Every row belongs to one group in each of 4 separate groupings. Each group adds its own fixed numbers to the row, and there is some noise. The rows also spread widely along 18 directions, which tell nothing about the answers.
In the rows, 128 means zero.
Known rows, each followed by its group in each grouping:
[ 99 144 167 104  88  64 149 158  66 185 160 136 128 165 121  72  77  94
 134 140  96 137 109 110  97 126 142 152 160 108  77  79 155 177 109 141
 130 200] -> (0) Lesot (2) (0)
[111 128 125 145 113 138 136 213 133  86 150 100 145 137 110 107 140 125
 119  48  85 113 124 129  76 116 143 124 120 119 119  99 131 153 141  78
  95 140] -> (1) kotom (1) (2)
[ 72 159 112 106 116 150 133  98 103 130 147  92 114 116  79 136 143 130
 121 168 123 177 116 141 126 118 157  90 114 112 150 115 178 123 124 176
 124  90] -> (0) kep (0) (1)
[ 83 130  82 139 144 168 139 130  99 141 108 110 156  87  83 134 126 126
 111 149 109 145 110 158  89 102 188 107  95 102 164 134 141 144 147 186
  98  88] -> (3) guku (1) (0)
[130 105 110 116  77 105 130 110 122  98 142 114 130 123 104 102 155 119
 126 106 120  91  87 149 136 124 187 162 119  87 127 142 175 200 148 127
 117 129] -> (2) gunu (2) (1)
[127 118 110 125 133 130 138 111 165  95 118 116 102 100 109 118 123 164
 108 115  90 149 111 193 172 122 154 115  78 122 122 142 171 107 140 159
 142 109] -> (1) guku (0) (2)
[139 127  96  63 134 157 138 163 118 116 107 153 119 111 105 147 141 137
 124 113 127 104 117 124 147 145 166 128 162 107 151 121 115 136 161 150
  89  98] -> (2) vad (2) (0)
[127 111 152 163 165 116 140 172 149  94 105 131 193 112 141  95  94 139
 140 107 100  72 158 152  97 140 144 148 101 116  94 132 102 183 115 102
 111 149] -> (3) kep (0) (2)
[121  64 143 130 114  95  97 146 117 176  78  62 115 111 113 156 154 118
 148  82 136 181 155 147 145  67 160 136 147 105  95 159 180 128 138 172
 116 128] -> (3) Lesot (1) (0)
[ 99 151 109  95 106 160 149 151 142  91 134 110 131 113 112 145 132 144
 128  97  94 111 123 143 100 132 137 143 121 130 129 141 163 114 157 119
 106 126] -> (3) kotom (1) (1)
[ 97 149 156  95  80 151 132 125 120 123 157  89 109 131 117 134 130 101
 125 120 152 133 172 112 128 143 200  77 161 105 129 148 150 152 123 125
  92 123] -> (0) gunu (2) (2)
[117  66  73 160 176 119  86 119  97 133 127 137 125 129 133 149 132 128
 162 140 114  66 134 130  99 160 110 146 167 123 159 148 154 107 130 138
 150 145] -> (0) vad (1) (1)
[118 161  99  29 125 164 189 149 158 131 122 156 143 134 120 152 174 138
  67 125 115 147 116 153 112 113  78 123 139 120 102  91 140 118 121 133
 128 122] -> (2) gunu (2) (0)
[102 134 130 122  94 107 105 168 150 117 131 105  57 155 116 125 138  87
 116 117 105 146 184  89 129 125 204  85 133  97 121 115 123 142 120 108
 116 124] -> (0) kep (1) (2)
[137 123 138  92 118 124 134 166 161 184 131 135 140 150 115 127 121 128
 132 126 139 119 172 117 122 139 140 109 178 121  87 114 119 170 125 136
 134 164] -> (1) kep (1) (0)
[ 87  89 116 135 159 101  78 133 120 130  95  86 113 108  96 157 128 152
 172 127 125 128 176 127 151 135 181 115 130 125 155 159 147 129 149 186
 108 104] -> (2) gunu (1) (2)
[113 112 160  87 110  93 142 179  65 168  57 127 160 102  97 138 132  97
 167 135 173 123 157 116 121  69 125 193 166  68  80 116 104 174 117 124
  84 106] -> (1) vad (1) (1)
[147  75 146 108 129 121 112 132 101 120 150 108 161 148 128 131 183  89
 147  99 145 108 128 123 123 169 148 136 162  79 139 106 151 166  82 113
  89  93] -> (1) Lesot (2) (1)
[ 93 132 128  90 131 133 129 204 141  83 103 130 208 157 159 135 118  95
 150  85  91  54 187  74  66 130 179 174 137 109 103 112 105 224 141  96
  56 143] -> (1) gunu (0) (2)
[134  95 128 153 143 156 117 168  55 195 109  98 115  98 120 144 100 154
 167 105 136 149  99 136  98 131  91 139 140 133 141 120 107  64 129 147
 103 125] -> (0) gunu (2) (2)
[141 103 140  89  73 111 135  82 136 150 140 136 142 134 129 115 128 126
 125 139 138 131 100 167 138 112 118 178 135  97  66 150 165 166 152 125
 157 148] -> (1) Lesot (1) (2)
[122 119 118 140 137 134 124 142 111 135 104  94 145 135 115 112 165 132
 149 134 102 152  95 147 111 117 128 153  88 111 141  96 168 135  86 144
 119  94] -> (0) kep (1) (1)
[118 179 129 117 115 161 166 165  97 115  92 148 128  93 132  96  58 126
 124 155  74 141  87 145 107 107 155 161  66 103 118 111  95 118 143 126
  99 113] -> (3) Lesot (2) (0)
[ 87 141  77 141  94 137 138 150 140  98 164 135 101 112 106 126 110 137
 115 122  89  75 123 136  68 151 147 141  99 111 155 130  92 136 166  90
 126 124] -> (3) vad (0) (2)
[ 74 103 149 136 106  83 117 104 111 135 101  97 118  93  94 131  85 123
 147 149  97 150 146 167 132 130 202 164  53  92 130 155 148 149 125 177
  98  99] -> (1) Lesot (1) (2)
[141 118 110 151 138 164 146 146 146 162 127  99 186 125 115 110 176 151
 120 125 134 120 102 167  82 139 118 127  92 114 149  96 104 168  91 120
 121  90] -> (3) gunu (2) (2)
[124 147 143 107 131 111 119 163 140 122 135 117  44 161 141 109 108 104
  91 111  78 196 146 114 167 105 147  61 150 123  86 103 165  76 125 130
 158 161] -> (0) kotom (2) (0)
[187  73 129  90 162 111 162 189 115 162  55 128 152 116 125 122 174 135
 133  63 124 129 104 172 144  94  95 180 160 113  83 101 177 116  80 146
 113 142] -> (3) guku (1) (1)
[ 83 148 137 151 119 131 130 114 128  95 170 103 144 110 102 101  95 156
 145 137 111  91 140 155 110 168 170 107 115 133 140 157 155 157 142 130
 126 142] -> (0) kotom (1) (2)
[126 133 118  73  67 130 156 117 119 126 105 117  80 110  98 141 164  94
 114 125 154 105 155 138 156 127 223 126 160  87 146 153 169 160 102 140
  93 103] -> (0) kotom (2) (2)
[ 91 101  68 165 194  91 117 186 144 128  81 128 166 133 114 124 128 140
 129 117  71  81 160 140  75 120 142 161 102 129 138 104 117 177 129 152
 133 145] -> (3) guku (2) (0)
[119 143 149 103 103 169 176 151 112 137 109 122 155 106 142 124  97 102
 121 112 114 109 135 150  86 110 146 148 131 111  94 145 151 129 111 119
  91 157] -> (3) guku (2) (1)
[112  95  91 163 184 174 110 142  93 139 107 121 174  91 130 158 119 145
 164 140 138  84 139 133  82 141 107 133 136 120 159 140  92 113 131 135
 107  98] -> (1) gunu (0) (2)
[101 169 102 166 111 168 118 169 131 136  92 100 120 127 120 112 124  97
 152 171 128 102 179  98 103  69 185 104 143 107 135 134 109 170 120 108
 129 119] -> (1) vad (1) (1)
[116 128 144 174 129  89  98 157 156 134 142  95  86 167 132  88 135 120
 122 130 117 151 169 122 139 114 128  81 137 116 100 102 120 138 104  91
 178 145] -> (0) vad (2) (2)
[137 115 128 120 128 160 152 148  98 172 105 132 147  88 111 125  83 147
 173 142 127  88 113 152 116 162 155 157 116 118 149 134 113 126 109 153
  83 112] -> (1) vad (0) (1)
[138 109 132 161 180 129 121 164 145 161 114 116 128 150 165 114 103 139
 143 121  94 106 170 137 114 138 101 109 160 154 105 125 138 100  88 127
 161 186] -> (3) Lesot (2) (2)
[104 131 131  88 108 113 129 137 141 128 138 110 129 151 106 140 152 133
 127 118 120 138 142 133 123 140 129 142 128 112 115 107 150 153 126 134
 120 118] -> (1) kep (2) (2)
[116  83 114 185 147  70  93 132 165  98 181  95  97 161 109 102 163 133
 106  87  92 126 140 159 134 154 139  84 124 118 133 113 169 141 112 111
 178 145] -> (1) kotom (2) (2)

New rows, each followed by its group in each grouping:
[109 153 131 138 133 139 151 148  94 105 133 129  98  99 105  99  95 127
 103 131 113 142 113 158 140 102 151  84 134 102 119 130 127 103 149 123
 132 131] -> (3) vad (2) (2)
[ 69 101  97 123 160 102  84 196  97  42 129 113 117 148 130 160 125 103
 119  45  77 104 168  84  97 109 156 120 174 121 117 129 148 131 199 114
  93 167] -> (0) gunu (2) (2)
[159 125 158  55  49 102 144 156 209 142 115 138  70 129  88 129 118 136
  87  96 136 162 154 149 183 142 205 126  95  88  74 121  81 179 158 118
 109 108] -> (1) kep (2) (2)
[114 137 129  92 115 148 135  91  93 193 155 132  86 133 118 121 104 100
 137 199 120 145 126 115 133 204 200  88 123 101 181 103 129 113  62 179
 103  86] -> (0) Lesot (0) (2)
[ 96 116 101 110  76 146 124 107 166 128 137  97 133 137 110 151 162 112
  98 120 121 132 135 147  95 109 174 135 105  97 124 149 149 178 161 124
 127 112] -> (3) vad (2) (1)
[141 101 131 146 146 107 121 168 115 207 112 114  94 127 106 121 139 115
 150 139 157 116 182 115 129 140 150  89 193 112 132 116 107 120  76 133
 138 133] -> (3) kotom (1) (2)
[126 104 177 118 145 126 149 205 129 161 119 109 172 111 118 140  93 161
 149  61 124 119 152 149  88 154  86 144 145 143  80 112  97 128 128 112
  93 166] -> (3) Lesot (2) (1)
[ 75 117 115 105 116 100 128 155 102 101 173 112 161 127  90 127 125 161
 158  88  86  86 102 136  82 178 135 173 125 135 149 112 159 165 163 143
  91 143] -> (2) Lesot (1) (2)
[131 133 137 136 142 174 122 154 126 137 102 108 134 105 157 132  96 123
 158 130 129 109 171 116 119 117 147 103 161 124 112 169 129 100 134 121
 116 145] -> (3) gunu (1) (0)
[160  70 115  98 170 114 133 180 169 141  88 140  95  95  87 153 133 200
 116  70 113 140 117 186 175 171 128 129  96 129 139 111  89  93 144 161
 107  93] -> (2) vad (2) (2)
[133  50 156 132 152  81 103 143  80  99 137 114 165 144 135 108 126  97
 123  56 107 136 101 145 133 116 147 142 153  85  86 123 184 155 141 139
 106 154] -> (1) guku (2) (2)
[104 160 136  77  84 120 156 162 109 134 131 138  87 104  96 131 123 129
 109 131 144 154 128 120 125 105 117 123 136  94  98 104  82 113 146 105
 112 107] -> (2) gunu (0) (2)
[ 75 116 149 114 128  89 124 151  46 123 111 101 121  99  94 142 130 110
 141 118 138 179 127 138 117  76  97 150 142  83 100 116 148  92 136 134
 104  99] -> (1) guku (1) (2)
[117 155  65 141 132 199 154 164 142 110  97 168 168  83 122 134  94 138
  98 142 123  76 125 148  64  91 131 136 125 112 113 146  59 159 198 103
 128 133] -> (3) guku (2) (0)
[100 152 126 112 108 108 123 109 120  95 140 116  88 144 140 116 130 110
 135 152 100 146 126 128 148  93 101 139 136 103  95 125 184  99 127 109
 167 132] -> (1) vad (0) (1)
[110 143 167 112  95  96 136 170 132  77 161 128 101 128 110 106 119 109
 105  98 129 140 156 118 136 122 137  99 135  80  79 111  96 132 144  65
 118 126] -> (1) gunu (1) (2)
[ 87  64 112  83  70  85 115 119 109 143 166 122 155 127  96 170 144 114
 136  81 126 106 116 136  66 157 125 206 136  92 113 143 157 170 177 135
  96 135] -> (1) guku (1) (0)
[122 114  93 161  78 155 113 192  90 198 144 105 105 115  76 138 119 124
 154 105 153 101 124 107  58 128 144 131 162 111 151 109  68 149 153 110
 102 130] -> (1) guku (2) (1)
[132  56 131 123  98  57 118 140 108 168 144 115  68 126 107 137 138 113
 134  84 108 143 115 153 120 167 124 169 110  89 132 111 146  99  98 133
 119 123] -> (1) guku (2) (0)
[164 109 114 120 117 143 103 180 103 129 125 146 117 113 114 113 122 120
 147 108 142  99 110  97 135 134 171 119 178  92 130 125  84 155 171 109
 102 113] -> (2) kotom (1) (0)
[104 140  87 133  88 146 135 158 168 125 115 103  75 118 100 147 161 125
 110 119 114 126 157 135 102 110 160 120 100 116 140 122 123 134 116 109
 127 111] -> (0) kep (0) (1)
[124 117 132 152 171 123 123 176 105 101  63  99 125 102 120 108 135 110
 152 115 117 113 162 137 156  80 178 113 148 107 123 139 169 135  96 147
 105 127] -> (2) guku (1) (1)
[ 58 108 133 116  63 112 109 142 150 140 176  74 118 139  93 166 134 117
 106  77 116 149 171 125  66 142 171 118 118 113 122 136 119 166 172 119
 101 132] -> (3) Lesot (2) (2)
[ 90 137 124 119 107 110 113 114 102  41 120 109 161  96 113 133 156 119
 128 120 139 131 124 147 133  73 128 158 130  76  98 153 141 170 195 101
 126  92] -> (3) Lesot (2) (0)
[133 131  77 133 120 156 131 181 153 100  62 102 107 111 115 146 187 126
 104  93 132 133 142 143 124  30 127 136 142 110 106 129 135 134 148 104
 134 115] -> (2) guku (2) (1)
[122 128 132  81  91 112 151 133 131 123 117 135 133 123 115 138 143 119
 121 116 137  99 149 141 119 127 139 163 153  97  99 138 138 163 134 113
 115 139] -> (3) kep (2) (2)
[105  87  69 131  91 128 124 167 181 184 108 106  87 129 112 185 203  99
  96 107 143 117 200 127  61  92 116 128 152 100 127 138 102 124 115  92
 148 122] -> (3) vad (1) (0)
[116  93 138 111  82 112 137 135 144 124 133 125 151 131 135 138 136  87
 115  95 128  96 162 141  91 104 145 158 154  92  72 163 166 176 134 101
 121 175] -> (1) kep (1) (0)
[162 131 122 129 173 139 144 163 110 131 100 125 130  99 107 106 165 172
 137 128 145 152  92 168 165  96  68 114 153 119 116 102 137  92 111 129
 154 101] -> (2) kotom (1) (0)
[156  82 138  85 112 115 124 111 133 207 115 129  99 124 118 149 139 125
 131 139 165 144 146 145 158 150 140 120 169 103 109 142 137 119 106 166
 135 126] -> (2) guku (2) (0)
[ 80 126  91  93 172 124 161 125  89 102 101 178 202 118 117 122 143  96
  68 163 119 121 107 149  86  61 111 145 139  76  86  99 132 181 142 144
 131 123] -> (2) guku (0) (2)
[112 106 140  92 125 135 127 163 127 167 127 125 116 149 139 153 102 102
 129 109 104 137 167 104 104 144 147 121 152 119 105 116 133 114 110 143
 100 152] -> (1) kep (0) (2)
[130  94  96 137 135 194 105 161 129 128 106 129 104 104 149 160  75 127
 134  94  93 101 143 122 105 127 177 116 147 138 129 180 120  93 187 141
  99 162] -> (2) Lesot (1) (2)
[139 126 113  89 123 105 142 163 171 107 110 154 144 139 103 113 147 140
  98 114 108 108 125 143 130 144 156 153 101  99 109  91  91 197 140 116
 119 108] -> (3) kep (2) (2)
[106 130 110  90 113 174 156 116 152 108 117 112 162 104 134 159 151 147
 110 110 119 125 125 175  98 113 101 154 113 125 114 155 171 118 141 135
 118 122] -> (2) guku (2) (0)
[ 72 129 115 112 128 114 130 161 161 124 110 118 110 109  84 145  85 146
 106 117  66 151 149 145 101 141 185 129  57 123 128 123 108 131 162 158
 106 113] -> (3) kotom (1) (1)
[105 142 152 119 142 113 114 159  74 150 125 107 155 141 121  99 101 143
 174 137 133 140 121 106 136 103 122 127 178 125  96 102 140 154 152 151
 129 145] -> (0) vad (0) (2)
[119 103 116 105 104  96 109 150 159 137 173  98 126 158 111 146 199 136
 146  91 145  98 165 109 103 180 112 133 169 117 139  98 119 163 113  96
 131 110] -> (3) Lesot (0) (2)
[101 137 133  49 138 122 132 134 106  94 165 128 123 150 117 136 145 110
 125 121  80 163 111 119 141 179 147 115 127 102 150  83 181 102 111 158
  91  89] -> (1) Lesot (1) (0)
[177 125 122 105 154 161 153 160 184 140 123 157 143 132 119 101 135 157
  78 115 126 159 105 171 152 114 105  85 131 117  74  95 101 126 138 121
 162 129] -> (1) guku (1) (2)
[110 112  79 164 112 122 112 160 177 111 129 136  78 116  98 128 104 130
 106 117  92  99 155 144 111 113 166 111 108 115 119 147  98 138 174 102
 154 151] -> (1) vad (1) (1)
[127 145 143 121 104 167 132 110 197 125 113  92 139 127 144 125 118 153
 114 128 101 169 137 168 139 106 143 120  82 131  89 157 163 133 150 140
 147 129] -> (3) kep (2) (0)
[ 93 124 108 116 111 114 131 128 153 133 120 117 108 104  85 147 153 150
 103 135 136 156 145 168 125 103 119 119 112 108 112 136 126 129 154 132
 151 104] -> (0) vad (1) (0)
[119 133 151 160 107 129 118 157 127 169 132  58 129 118 105 115 106 180
 209 112 131  94 153 141 115 172 150 144 130 156 153 148 148 144 112 145
 110 141] -> (3) kep (2) (2)
[101 136 104 127  85  95 113 141 126 105  72 121  62 117 146 143 122  99
 152 146 100  98 171 111 127  81 152 192 124 100 117 162 146 120 134 105
 137 135] -> (2) kotom (2) (0)
[139 138 113 126 118 134 133 166 123 118  95  89 141 125 103 101 167 138
 148 101 129 115 123 136 143  96 182 134 142 112 136 115 154 183 131 143
 110 107] -> (3) guku (2) (2)
[141  87 132 101 125 141 117 116 174 141 138 143 136 166 171 131 117  99
  99 131  72 140 114 127  97 179 148 148  57  96 114 108 109 131 100 117
 116 114] -> (2) gunu (2) (1)
[ 81 130 101  73 125 112 120 157 128 146  81 122 103 139 128 166 119 117
 131 130  84 150 163 104 115 100 150 161 128 122 112 115 135 122 147 168
 112 124] -> (3) Lesot (0) (2)
[110 120 123  76 101 103 171  96 188 133 152 161 111 136 132 125 131 128
  82 145  93 108 141 177 109 174 123 150  89 111 102 130 154 126  90 122
 151 148] -> (2) guku (1) (2)
[110  92 105  68 143 131 127 122 174  99 149 134 181 127  92 165 158 163
  96  89 118 130 118 159 118 160 122 132 117 116 107 128 131 162 191 145
 117 109] -> (3) gunu (1) (1)
[105 144 121 138  79 133 138 129 133 126 115 110 126 110 126 109 108 118
 147 144 119  94 149 133 113 108 188 148 108 104 121 152 134 171 126 122
 115 130] -> (1) gunu (0) (2)
[112 120 140 108 106 143 128 146 124 137 150  99 142 113 118 138 104 142
 175 103 118  99 142 131 111 182 163 141 131 128 146 140 151 136 126 146
  81 123] -> (1) guku (0) (0)
[101  94 116 149 104 121  95 139 145  52 100  81 135 116 148 151 162 114
 135  72 108 115 159 138 110  75 149 167 109 103 102 164 159 156 162  91
 112 117] -> (0) Lesot (0) (2)
[141 103 148  75 149 125 141 197 168 156 146 142 129 163 132 135 147 133
  99  85  98 150 139 126 110 189 105 105 123 118 118  63  88 114  94 114
 105 115] -> (2) vad (2) (0)
[159 172 114  81 160 201 162 143 170 113  88 170 170 130 153 103 110 131
  90 169  93 148 105 154 144 120 148 111  88 107 106  97 105 141 121 141
 126  93] -> (1) guku (2) (0)
[100 125 141 147 168  93 134 168 170 136 139 102 200 147 119 114 172 139
 142 123 129  85 196 137  81 157  98 119 142 127 116 100 128 185  66  96
 145 133] -> (3) kotom (1) (0)
[124 125 101 151  80 135 142 156 160 146 131  96 101 105  77 120 154 167
 125 108 112 139 102 175  97 131 129 147  64 123 142 108 109 137 125 110
 131  99] -> (0) Lesot (1) (1)
[121  71 133  86  70 108 128  78 103 155 182 121 122 129  97 149 147 106
  97 104 145 152  89 168 120 134 128 144 153  86  96 141 180 144 154 140
 131 139] -> (1) Lesot (2) (1)
[134  91 125  68  77 133 106 130 152  99 160 142 141 151 147 150 120 101
 143  87 117  70 145  94 109 192 192 165 145  91 121 144 119 183 166 107
  75 121] -> (1) guku (0) (2)
[106  91 105 116 132  99  93 155 108 129  80 115 110 138 140 159 119 104
 142  99  99 129 148 109 110  79 131 177 149 110  90 141 153 121 166 140
 125 155] -> (3) guku (2) (1)
[103 141 112 102 111 106 135 152 120 104  92 161 132 127 137 142  95 109
 153 147 105  61 164 112  92 124 117 211 134 107  97 136 116 152 138  97
 119 156] -> (1) kep (2) (1)
[ 95 122 105 150 167 117 106 163 115 153 133 115 134 150 106 129 114 134
 165 144  90 101 151 117  90 170 129 134 126 136 158  92 125 139  98 148
 125 135] -> (1) kep (2) (1)
[ 87 125  91  49 132  76 157 179 161 117  99 170 105 133  80 151 151 131
  77 115 104 114 164 135 128 115 144 144 141 102 102  99 112 165 151 139
 124 133] -> (2) vad (1) (2)
[105 133 145  83  89  69 166 175 134 118  96 145  85  98  64 115 111 120
 100 111 125 124 157 150 152 106 190 134 121  84  87 121 112 172 141 124
 104 132] -> (0) vad (1) (1)
[140 158 125 134 143 189 145 133 125 122  95 103 162 100 139 117 132 155
 168 150 149 107 127 150 134 104 105 128 151 137 114 141 151 121 110 126
 131 120] -> (0) guku (0) (1)
[ 86 165 117 122 133 124 101 170 141  31 168  99 125 154 119 104 133 138
 132  86  84 136 135 101 143 112 149  89 146 125 112 102 159 148 187 108
 127 131] -> (1) guku (0) (2)
[129 147 139 138 142 166 102 116 165 151  99  64 144 165 180 131 154 127
 169 153 135 129 197 115 140 100 122 105 177 150 103 160 191 123  92 131
 168 146] -> (3) kotom (2) (2)
[ 79  92 130  87 194  74 131 122  90 117 108 149 155 131 127 140 138 119
 106 150  80 168 106 151 120 133  89 162  83  87 120  80 139 105 100 166
 116  83] -> (2) vad (0) (2)
[130 132 130 172 134 128 146 185 123 147  95 127 140 127 136  88  98 107
 135 129  95  89 144 136  81 117 152 145 108 118 112 106 105 165  79 100
 120 161] -> (0) Lesot (2) (1)
[ 80 168 143 140 153 138 141 186 106  69  57  96 127 100 152 132 125 105
 146 124 111 101 203 116 119  70 148 124 129 113 118 147 138 114  96 102
  92 124] -> (2) gunu (2) (2)
[ 98 153  93 126 149 138 116 186 119 114 121 119 119 153 126 127 137 119
 113 114 103 138 145  99  99  86 116 106 167 121 112  92 115 126 159 116
 142 137] -> (3) guku (2) (2)
[103 175 112 156 153 180 121 124 137 121 132 119 166 160 153  73  88 117
 109 180  73 142 110 126 109  93 176  84 101 120 118 116 137 170 150 144
 157 140] -> (3) vad (2) (2)
[ 65 112 141 148 105  34  83 117 115 167 112  80 120 145 123 129 127 117
 170 164 118 150 172 114 108 105 125 178 101  99 104 129 134 163 124 139
 154 124] -> (3) gunu (2) (0)
[ 96 154 117 128  94 155 156 180  86 213 171 111  93 117  78 109  81 138
 136 129 103 155  95 128  84 142 151  93 131 129 154  88 121 105 127 162
 106 140] -> (1) vad (0) (0)
[115 128 135  85 102 109 107 140  97  84 134 143 103 109 125 148 131 116
 163 135 143 115 132 100 131 159 116 168 137  76 130 126  92 106 155  89
  94  73] -> (2) guku (1) (0)
[ 96 164 103 117 155 180 162 178 140 145 109 124 127 128 119 140 142 114
  93 139 120 127 184 125  89 105 134  67 164 135 129 111 126 109  90 123
 126 138] -> (0) kotom (1) (2)
[141  93 134 190 155 115  80 158 108 117 110  91 161 102 135  99  91 164
 204  96 125  90 129 132 136 114 142 144 151 130 110 159 135 155 178 133
 130 152] -> (3) guku (0) (0)
[122  63  95 168 150 102  69 124 130  59 127  89 130 137 148 132 168 113
 136  72 105  97 139 134 142  92 156 125 157 105 123 174 203 154 166 121
 144 155] -> (2) gunu (2) (0)
[135 102 108 156 124 111 104 119 135 128  93 126  78 106 126 120 102 121
 122 137 111 139 142 163 172  74 164 117 133 105  97 166 150 124 156 145
 169 151] -> (1) Lesot (2) (0)
[119 130 118 115  85 193 136 121 172 140 117  85 107 113 149 169 124 149
 152 106 115 116 159 160 111 103 100 143 142 158 104 195 198  71 144 119
 142 165] -> (1) vad (1) (1)
[161 104 128 121 125 182 157 179 139 134 139 143 126  70  83 130  94 158
  85  70 133 136  98 178 122 139 152  79 131 112 105 137  75 113 183 119
  98 130] -> (3) Lesot (1) (1)
[160  45 135 165 131 179 100 131 162 113 125  89 136 120 175 150 132 120
 121  48 118 110 155 164 113 119 145 101 162 134  93 199 180 103 142 107
 126 181] -> (0) Lesot (1) (2)
[ 92 172 139  90 117 146 189 138  69 116 139 134 160  94  91 104 126 105
 115 150 142 112 117 151 103 109 138 118 162  91 112 120 161 141 107 127
 101 130] -> (3) guku (1) (1)
[ 87 145 116 182 159 104  98 186  94 148 109 103  91 145 132 111 105 123
 161 149  95 123 164  91  97 102 114 119 148 132 134 100 110 104 108 116
 149 148] -> (2) kotom (2) (2)
[ 96 124 115  77 160 125 146 146 160 120 142 134 145 143 134 159 156 136
 114 118 100 110 167 135 103 161  93 123 149 136 121 111 161 117 100 138
 126 143] -> (2) kep (0) (0)
[140 166 119 150 136 152 152 189 116  83 131 123 105 130 130  75 127 124
 119 107  81 129 103 138 132  96 124 103 131 116 122  93 151  97 105  88
 137 135] -> (1) kotom (1) (2)
[122 133 150 123 116 126 116 138 100 143 156 127 110 113 101 119 116 111
 128 151 149 162 128 121 135 139 136  87 144  80 120 111  93 114 131 111
 123  86] -> (1) kotom (1) (0)
[ 82 125  96  99 138 166 116  89 150 130  93 105 155 117 159 191 130 144
 150 152 113 124 163 143  98 110  94 167 127 147 115 177 183 101 150 159
 141 128] -> (0) kotom (0) (0)
[111 107 156  74 130 117 173 163  75 173 147 146 135  76  57 146 128 150
 101 115 163 166  98 163 111 166 102 111 123  86 128  86  65 103 119 142
  74  78] -> (2) gunu (1) (2)
[118  99  67 143  92 128  93 167 132 119 109  95 110 124 120 148 174 125
 140  88 107 124 112 109  92  78 143 169 113 102 141 125 120 154 174 113
 118 102] -> (2) gunu (0) (0)
[115 145 156  52  76 153 134 117 202 111 107 104 107 132 167 186 121 129
 138 106 133 108 224 129 145 128 130 145 174 143  61 197 171 113 152 105
 128 170] -> (3) Lesot (2) (1)
